The first 5 rows are patterns. Each new row is the sum of 2 different patterns, raised or lowered, with some noise. Before adding, each is slid sideways (what falls off one end comes back at the other) and multiplied by a number that may be negative. Names go in the order of the patterns.
Known rows, each followed by the names of its patterns:
[-17.7   2.5   0.1  -7.9  26.5   2.5   7.2   2.9 -20.4  13.5  -9.9  20.8
 -16.8 -14.4   2.1   1.4  -5.5   3.1   0.2  -2.7  -3.0   6.1   7.1  31.4
   5.1   2.6  -7.5 -34.2  -4.8   8.4  -0.9   4.4   0.1  -8.3  -2.3  -8.5
   5.2  -4.3  -3.5   1.9  35.9  10.4   0.2  -9.2]	dolek
[ 24.8   2.0 -17.3  32.1  -2.4 -11.0  11.3   2.8  -8.1   9.4  24.9   0.3
  -7.6  21.6 -27.6   6.5  -4.3   1.7 -16.3   0.0  -3.4   3.5  -0.2 -17.3
  -6.1  -3.2  -1.9   1.8   1.6 -11.4   0.4   9.5   1.8  -0.5 -10.8   6.0
  -6.4 -35.8   2.7  11.6   2.8   0.7   5.0   8.8]	Rom
[  7.8  -8.8   0.6   3.1   3.0 -20.5   3.8  31.9   9.1 -35.9  11.1 -20.7
   5.9   3.4  -4.7  26.0  20.1   7.0  10.4   4.4  23.1   8.4  11.1  -5.6
  -8.8 -11.9   1.3  14.7  -0.6 -15.2  -4.9   0.1 -20.0   2.0  25.4   8.2
   0.4  -6.3  -5.9  -4.4 -25.8   4.7  -7.7  -8.3]	Pif
[-17.7  -2.0   3.1  -8.6   2.6  -0.9   7.5  -4.4  -1.8 -10.7  -3.6   3.4
   2.4   1.1  -0.4   7.7  14.4  -5.3  13.0 -12.7  -6.1 -11.2   4.4  10.6
   2.4  -9.7 -35.9   4.2  15.1 -12.8  -8.2  23.7  -0.3   4.9   6.2  24.1
  27.1  -7.1 -12.8   1.3  -6.4  19.0  -5.3   6.8]	Nodug
[  3.8  -9.7   0.2   3.9  -3.2  -1.5  11.2  -5.1 -19.6 -10.1   4.5 -16.2
  11.9   1.7  -5.1 -35.9   1.1  -2.0 -10.2   0.7   9.8  -4.3 -25.2  -2.2
   0.6  -4.8  21.2  -3.9   0.0   0.3  17.9 -10.6  13.3  -2.8 -13.3  -1.4
  23.0   7.0   6.8  -7.0 -17.6   3.8  -4.2  -1.3]	nep

New rows. What belongs after each?
[ 37.8  -5.7 -42.5  -1.9 -21.3  10.0   2.9 -15.7  -3.2  20.0  15.5  -3.7
  -5.5  36.2   5.7  12.5  -4.2   7.3   5.8  -7.0   0.1  -3.9 -23.1   4.5
  -7.8 -17.9 -15.3  17.8   8.0  -9.5  -7.6 -11.3  -1.8 -30.6  -1.1 -18.7
 -15.9   7.7  -8.7  -2.2  -0.4   4.1 -11.9  -4.2]	Pif Nodug
[ -8.3  -7.5 -21.0   3.1 -22.6 -11.4 -29.5  -6.8  -1.7 -15.0 -58.0 -54.9
 -12.0   4.7  -7.3 -23.2   3.8  -6.3 -37.5 -12.4  -5.9   1.8  -1.2 -37.2
  -3.9 -40.6  16.0  -5.5 -13.0 -29.5 -11.1 -14.9 -21.9 -10.6 -12.2 -16.8
 -25.6 -48.4 -29.2 -22.1  -4.9  21.0  -9.9 -22.2]	dolek Nodug
[25.3 30.9 26.2 26.6 17.3 -5.1  5.9 33.2 19.7 22.5 43.4 22.9 55.6  9.4
 20.2 65.6 20.7  9.8 38.1 24.2 14.4 34.6 50.3 18.7 10.0 18.6 -4.9 28.2
 26.5 52.4 12.9 16.9 21.0 24.9 24.8 13.2 19.5 27.3 19.2 27.8 26.7 11.8
 -2.8 24.4]	dolek Rom
[  5.1   8.6  -8.6  -2.8 -18.8   0.5   1.3  -7.6   0.8  -4.8  -0.3  -6.0
   4.1  -2.4   9.1  19.1  16.2 -36.5   6.9 -11.5  28.7   0.5  -2.7  25.0
  14.0  -1.9   9.3  19.7  17.8   6.5  10.9 -19.2  -4.5 -10.9   0.0  -4.0
   7.1 -20.3  -2.9   9.6 -14.6 -14.6  12.2  -0.1]	Pif nep
[  7.2  13.2 -22.1  -8.1  15.1  18.4  24.3   4.7  23.7  14.1 -40.8  -0.1
  27.9  -0.5  43.5  -8.0  16.5  -7.2   8.2   9.6   1.7   0.4  10.3 -12.0
   2.2   2.9  16.7   9.5  10.6 -22.6  -8.1   6.1  26.4  45.6  14.0  13.9
   9.7 -14.6   1.8  16.6  16.5  21.4   5.2  31.1]	dolek Pif
[  8.9 -14.3  12.3  -4.9   2.5  -4.3 -10.4   0.3  13.6  -5.1   7.3  10.2
   6.0 -12.0  13.8  38.1  38.4 -18.6  17.9 -17.3 -15.6   5.4   9.8  27.6
  25.5  12.5   8.9   7.1  18.3  17.4  11.3  -0.2  -0.8  24.6  15.6  19.3
  -2.6 -20.1   4.4   5.7 -15.4  26.6  29.0  18.3]	dolek Pif
[ 19.5  21.2  24.5  20.0  37.4  14.2  13.8  21.0  18.3   3.6   6.7  25.0
  61.4  29.1   8.0  17.2  24.6  -4.8   9.7  -8.8  17.2  51.4 -21.6  29.5
  14.6  20.7  29.1  25.4   9.8   1.7  17.0  24.9   2.1  48.9   7.5  18.8
  -5.5  30.6  16.4  29.7  42.0  24.6  29.3  25.9]	dolek Rom
[ 15.6  10.5  16.2  17.5 -16.9  23.9  18.0  11.3  26.4   2.3  24.1  16.5
  -9.4   1.0  32.7  54.1  28.5 -11.9  36.8  20.1  27.3   7.1  43.8  42.0
  28.5  36.4  31.4  15.7  50.3  49.5  28.2   6.2  29.1 -17.9  27.3  29.4
  18.4  -9.6  13.7  16.0   1.3  21.5  29.1  22.7]	Rom Pif
[-10.7  -1.8 -23.0   8.6  -7.0   3.1  19.1  -5.3 -17.7  -3.4 -10.3 -29.5
   5.0  -4.6   9.9  18.3  -7.2   6.7   7.0 -30.5   0.3  -6.7 -14.0  21.0
   3.3  17.8 -25.8  30.3   1.0  -5.9   0.0  37.5  -4.1   0.4  11.0   0.6
 -16.6  -4.7  -9.0  -5.7  -4.0  10.0  12.7   6.3]	dolek nep
[ 16.8   4.7 -19.4 -19.0   3.0   6.7  22.5   2.8   5.5   0.8  18.0  -9.0
  20.9   0.3  -7.9   4.5  48.2  18.2  11.1  -5.9 -20.8  10.8   1.3  -1.1
  26.4   0.9   9.5  11.3 -11.8  15.4   8.3  16.7 -21.9 -12.4  10.3  -6.2
   9.4   9.2   0.1 -24.2   4.0   8.0   0.9  27.5]	dolek nep
[-26.8 -24.5  -8.1 -12.4 -26.5 -22.8 -21.4 -14.4  -9.1 -22.7 -42.0   1.3
 -18.3 -17.2 -30.4   7.1 -12.3 -22.2 -17.2 -15.6 -44.7  -9.4 -28.5  -7.2
 -17.9 -24.1 -14.0 -23.7 -21.1 -11.4 -14.8 -24.8 -17.6 -25.5 -31.4 -14.0
  -0.5  -9.5 -24.7   0.8 -18.6 -23.7  -5.4   3.0]	Nodug nep
[-31.1 -41.7 -32.5  -5.6 -19.9  -8.7 -27.8   2.4 -21.0 -19.3 -10.4 -28.8
  -5.3 -22.9 -24.1 -32.8  -3.2 -20.6 -46.6 -27.7  12.0 -23.6   8.5 -29.4
 -12.2 -26.8 -46.0 -47.1 -22.5 -21.1 -21.3 -46.9 -56.8 -27.4  -2.3 -22.2
 -17.5  -2.8 -32.5 -16.2  -2.9   4.3   1.1  -6.7]	Pif Nodug
